The rows of a group lie close to one hidden flat surface of 13 dimensions, which may be shifted away from zero. Surfaces can cross.
In the rows, 128 means zero.
Known rows, each followed by its group:
[121 110 156 125 162  98 115 146  75 110 116 114 121 104 115 183 152 138
  90 111 126 103] => Z_166
[136 163 144 140 144 118 124 113 136 133  43 125 178 126 135 137 187 119
 159  86 110 149] => Z_153
[ 90 213  93 104 165 141 148 137  72 161  91 105 133 132 149 105 170 164
 131  86 129  93] => Z_177
[166  82 157 114 130 106 118  98 109  98 130 146 117  96 135  77  88 130
 175 138 103 184] => Z_153
[122 129 145 126  98 171  80 149 127 157 116 108 154 177 110 129 143 143
  93  99 121 111] => Z_153
[134 143 140  80  80 141  91 127 129 129 146 118  98 155 120  46  94 135
 132 136 127 156] => Z_153
[117 106 150 104 117 112 121 145  67 182  87 120  84  90 115 149 146 142
  63 106 128 178] => Z_948
[122 110 121 103 129  79 183  75 102 114  96 147 101  80 113 144 109  77
 116 131 160 203] => Z_153
[ 65 119 128 144 118 110 158 148 162 128 127 149 129  98 155 170 136 129
 112 111 154  92] => Z_177
[172 106 136 129 145 226 148 183  89 164 151 102 148 123 174 126 149 123
  74 121 104 181] => Z_177
[ 56  95 181 121  61  80  75 134 134 154 146 102  90 118 119 120  70 115
 151 127 104 197] => Z_177
[169  66 157  89  67 105 169 182 147 155 112 113 129 131 151 152 139  89
 104 138 190  95] => Z_948
[159 160 122 114 151 116 114 133 100 168 115 117 147 131  82 131 155 102
 167 118  85 148] => Z_166
[131  96 130 135 126 141 172 140 103 137 153  95 154 146 145 189 108  73
 113 131 163 121] => Z_948
[134 145  91 148 150  99 141 111  82 178 136  56  94 129 142 107  99 150
 129 157 108 152] => Z_177
[157 108 109 163 110 119 139 159 172 165 152 101 143 154 134 151 125 131
 137 158 135  63] => Z_153
[156  88 190 115 110 109  83 166 168 116 150 170 138 102 119  94 120 123
 182 119  78 114] => Z_153
[ 40 157 106 133 129 120 156 135 115 190 153 132 149 111 113 152 107  92
 161  75 109  98] => Z_177
[111 110 112 192 143 165 115 105 173 116 158 156 126 108 121 149 118 125
 104 140  85 182] => Z_948
[142  64 148 161 132  91 124  58  96  96  92 114 155 138 113 173  88 105
 126 117 141 153] => Z_153
[118 106 164 157 143 142 117 180 116 150 136 112 149 113 133 228 169  85
 110 118  99 165] => Z_166
[120 142 139 115 111 136 113 139 181 119 148 180 165 128  80 149 144  58
 180 112 110 140] => Z_166
[ 78 173  62 138 130 112 150  64 138 110 108 142  91 127 112 129 121 152
 115 149 167 147] => Z_948
[158 119  97 121 133 138 163 118  92 137 125 103 106 137 150 113 113 151
 109 162 161 145] => Z_948
[132  77 156 106 121 132 156 135  99 103 187 111 136 142 145 136  67  85
 126 130 152 104] => Z_948
[ 73  88 113 141 134 114 128 106  91 118 144 170  96 102 113 167  89 164
 135 134 151 123] => Z_153
[139  97 145 120  69  99 124 126 138 205  71  99 122 114 112 114 129 115
  86 106 120 179] => Z_153
[ 93  77 164 133  99 120 141 150 131 132 143 106 105  98 182 122 101 132
  73 114 132 136] => Z_948
[176 149 114 152 156  98 100 108 170 111  93 178 144 121  65 163 187 129
 177 148  97 122] => Z_177
[ 94 113 130 123 106 104 148 146 115 145 100 124 135 124 152 159 135 137
 154 120 165 112] => Z_948
[137  61 135 170 143 132 136 140 111 123 122 130 129 104 181 140 116 194
 124 136 134  97] => Z_153
[123 136 127  96 125  73 132 167 140 174 105 179 101  56 114 103 167 146
 184 124 102 120] => Z_177
[101  62 140 144 105 131 106 116 110 150  69 177 152  92 139 105 124 205
 159  84 129 127] => Z_166
[ 47 137 148 126  95 149 113 148 111 126  93 101 157 157 192 119 129 178
 161  82 160  94] => Z_177
[133 111 148 152 125 110 128 124 179  97 161 126 119 128 124 147 112 101
  78 141 127 100] => Z_166
[ 66 121 155 167 114 100 116 155 144 123 107 101  79  99 179 190 155 156
  79 155 139 172] => Z_177
[143 103 114 110  88 124 142  90  94 163 113  93 140 167 106 118  72  97
 148 134 162 163] => Z_166
[ 93 111 149 148 139 135  93 147 124  75 194 123  73  96 144 141 101 138
 114 171  92 209] => Z_166
[165 104  92 180 151 115 143 120 169 130 187 146 123 105 115 138  97 116
 195 189  88 150] => Z_177
[106 111 113 123 107 118 143 138 127 157 126 124 103  75  90 171 145  79
  98 139 113 247] => Z_166
[138 117 148 110 162 134 152 162 113 158 136 204 118  81 129 131 148 134
 121  91 116  62] => Z_166
[174 108 110  92 128 110 143 125 109 104  96 102 141 108  92 116 154 114
  82 130 138 145] => Z_166
[120 139  78 139 128 175 151 142 133 175  89 164 155 126 132 138 175 167
 127 104 148 101] => Z_153
[124  63 135 122 114 205 187 162 103 136 151 138 159 119 175 175 117  90
 100 110 171 159] => Z_948
[ 87  81 163 151 107 137 113 123 107  94 103  99 128 147 181 160 113 163
  88 116 167 126] => Z_153
[119 180 114 126 110 121 125 126 170 110 138  83 152 168 102 170 143  54
 160 149 131 169] => Z_166
[176 104 150 160 142 133  94 137 138 144 133 113 171 149 107 146 132 111
 159 124  80 113] => Z_948
[175  57 139  88  86  78 142 122 150  83 151 127 128 115  94 105  81  84
 110 148 158 107] => Z_166
[ 60 173 126  86 126 133 130 117 137  95 172 162 132 133  97 105 100  90
 126  84 135  85] => Z_177
[137  87 147  95 126 117 130 141  58 139 162 118 108 121 116 128  80 116
 143 138 133 137] => Z_177
[114 177  82 141 126 172 159 119 163 123 181 100 124 151 162  73  98 117
 127 150 123 143] => Z_177
[149  72 143 120 151 119 166 137 105  98 142 163  96  69 154 128 114 139
  93 138 142 126] => Z_153
[133 109 124 136 147 146 137 159 155  88 150 164 123  88 163 110 145 163
 136 143 116 124] => Z_166
[161 139 133 109 113 118 108 125 143 117 155 103 109 157 101 117 112  98
 129 168 126 152] => Z_948
[192  88 130 171 113 140  83  92 185  96 115 132 144 161  93 120 129 150
  69 149 118 116] => Z_948
[101 151 141 161 155 128 105 108 113 147 109 136 141 138 114 165 142 136
 116  96 103 108] => Z_166
[ 76 147 153 124 156 120 139 144 133  58 209 131  98 116 159 146  99 103
 110 138 128  96] => Z_948
[151 149 106 127 120  73 147 125 123 191 107  66 102 119 126  86 122 135
 113 142 110 126] => Z_177
[106 132 106 107 107 122 132 102  87 150  79 127 169 167 108 153 124 123
 205 105 171 128] => Z_153
[160 123 150  78 121 133 134 172 134 152 113 175 122  96  88 149 181  90
  89 111 128 123] => Z_948

New rows. What belongs after each?
[ 96 131 124 118 127  80 161 158 121 157 134 124  86  82 168 120 123 151
 164 144 136 122] => Z_948
[141 163  97 107 181 163 172 169  81 122 178 123 129 132 163 124 134 128
 181 148 132 100] => Z_177
[148 134 173  99 160 118 151 157 115 125 194 112 163 121 125 116  97  41
 131  86  85  69] => Z_948
[106 148 150 122 158  86 152 114 141  79 117 141  83  77 143 146 151 109
  65 130 132 143] => Z_153
[108 131 117 105  98  87 154 123 142 126 146 120  92 128 121 132 104 108
 114 149 173 108] => Z_153
[108 125 152 138 110 177 123 137 163 111 161 159 132 150 183 103 100 142
 161 126 138 118] => Z_166
[139 182  89  89  87  98 144 111 174 156 124 113 113 158  92  75 121 100
 140 148 151 108] => Z_153
[ 81 144 135 122 148 133 112 122  99 118 159 148  92 102 114 135 113 125
 124 124 102 174] => Z_948
[ 91 147 125 110 128 137 129  87 100 102 135 137 107 149 113 128  98 122
  92 118 159 137] => Z_166
[131  86 154  72  95  77 144 172 130 134 148 162  71  66 129 101 115 119
 130 151 140 136] => Z_177
[166 108 107 133  99 122 188 122 171 174  92 104 159 121 154  86 129 110
  84 108 143  94] => Z_948
[138 169 134 138 171 134 130 204 107 152 186  86 135 136 177 148 145 118
 224 163  80 121] => Z_177
[164 123 130 117 165 144 112 135 116 103 133 174 153 133 110 110 141 164
 144 110 119  35] => Z_153
[144 121 156  97 116  91 135 183 117 161 131  87  99  98 185  41 117 176
 114 118 109  69] => Z_177
[123  81 134 173  96 147 122 131 148 202 126 120 106 100 153 123 104 135
 109 137  88 225] => Z_166
[ 68 144 120 131 129 120 135  90 114 104 120 132  92 116 127 159 118 115
 104 134 149 199] => Z_153
[139  70 131 139  69  70 116  94 153 145  94 103  96 123 123  90  84 162
  89 147 147 138] => Z_948
[140 146 171  74 153  94 147 133  58  99  63 103 117 111 173 102 156 143
 115 102 153 123] => Z_153
[164 154 156 116 133  57 108 137 119 138 143  52 107 152 119 106 114 107
 132 148 102  93] => Z_948
[103 115 119 155 147 105 156 125 165 139 176 168  90  59 101 151 114  89
  98 140  90 154] => Z_948
[131 116 106 112 156 102 171 121  60 154 132 112 138 128 122 136 106 129
 130 109 152  53] => Z_177
[121 125  99 116 108  91 112  85 112 125 145 124  88 151  94  81  68 162
 132 157 146  97] => Z_153
[143  81 180 123 142 105 140 124 113  68 128 128  91  86 168 124 114 135
  44 125 138 133] => Z_153
[124 167 193 133 175 112 101 172 152  90 130 142 156 117 136 188 191  90
 157 107  84 107] => Z_153
[130 152  99 146 119 113 116 135 143 196 115 112  90 107 117  94 142 163
 108 144  89 148] => Z_153
[152 102 118 165 113 169 136 149 168 176 140 112 190 140 160 101 119 127
 178 114  89 117] => Z_177
[199 106  74 112 142 159 185 130 116 147 142 165 167 131 111 138 133  98
 212 162 153 129] => Z_177
[146 111 119 157 136 105 120 117  91 154  98  84 130 147 123 181 134 138
 160 159 133 168] => Z_177
[ 96 157  74 161 143 132 157  90  85 153 100  63 134 157 160 127 113 168
 123 130 154 125] => Z_177
[ 81  95 149 169  99 103 102  76 147  86 111 106 111 137 150 134  89 147
 105 135 143 167] => Z_153
[105 110 179  92 101  76 146  99 122  94  61 132 115  96 143 126 135 103
  93  92 161 162] => Z_153
[117 144  85 162 121 151 131 116 111 194  72  95 143 148 128 148 157 162
 102 116 134 140] => Z_153
[175  64 132 158  95 164 143 106 139 203 104 129 162 145 133 114  94 120
 103 106 125 140] => Z_166
[101  63 145 158  94 102 105 104 145 120  79 157 132 108 125 155 121 169
 121 115 147 122] => Z_177
[208  89 127 170 155 134 119 146 137 154 169 115 163 152 106 154 119 122
 134 150  95  56] => Z_153
[144  70 115 103 126 206 137  97  68  59 141 150 177 163 112 141  97 117
 124 114 180 150] => Z_166
[131 149 118 129 130  78 113 110 129 115  85  92 127 128 123 101 144 163
 135 127 131 108] => Z_166
[156 160  84 116 121  98 175  98 168 108 109 131 134 146  98 146 150  90
 123 155 176  96] => Z_177
[160 103  99 159 124  99 147  79 123 160 115  88 108 116 123  91  91 144
  72 141 115 136] => Z_948
[ 81 112 146 117 106 160 113  89 107 117 143 163 121 146  93 154  88  93
  91 101 148 170] => Z_166
[151 173  87  83 158 154 154 126  68 148  92 142 136 137 121  94 161 160
 135 109 149 108] => Z_153
[ 73 119 173 122 126 135 120 157  96 104 149  94 122 128 207 111 104 162
 136 109 134 112] => Z_948
[100 149 134  91 136 143 142 160 138 119 169 177 106  91 103 143 144  83
 108 115 117 144] => Z_177
[ 99 122 137 130 139  71 125 119 136  76 137 148  70  97 120 160 127 147
  97 157 151 109] => Z_177
[190  75 154 130 135  90 206 141 120 152  88  86 152  91 169 185 147  48
 111 134 146 168] => Z_153
[116 153 177 134 136 115  74 113 132  92 121 111 123 138 125 124 131 115
 127 118  87 168] => Z_153
[125 142 144 143  65 108 121 142 210 141 124  72 133 157 168 108 122  97
 173 161 128 173] => Z_153
[131  93 171 136 170 160  97 112  27 149 148 143 123 146 125 146  79 158
 117  96 110 105] => Z_166
[175 111 113 177 160 157 160 143 124 164 155  74 146 132 159 142 127 115
  82 142  99 120] => Z_177
[ 75 135  98 180 125 140 161 123 171 159 131 130 160 122 123 197 140  86
 123 115 129 136] => Z_177
[129 112 122 194 176 153  90 134 106 125 159 131 111 112 147 149 126 186
 160 164  70 170] => Z_948
[119 137 147 100 109 153 141 137 131 100 188  79 130 170 160  87  80  94
  79 118 149  94] => Z_177
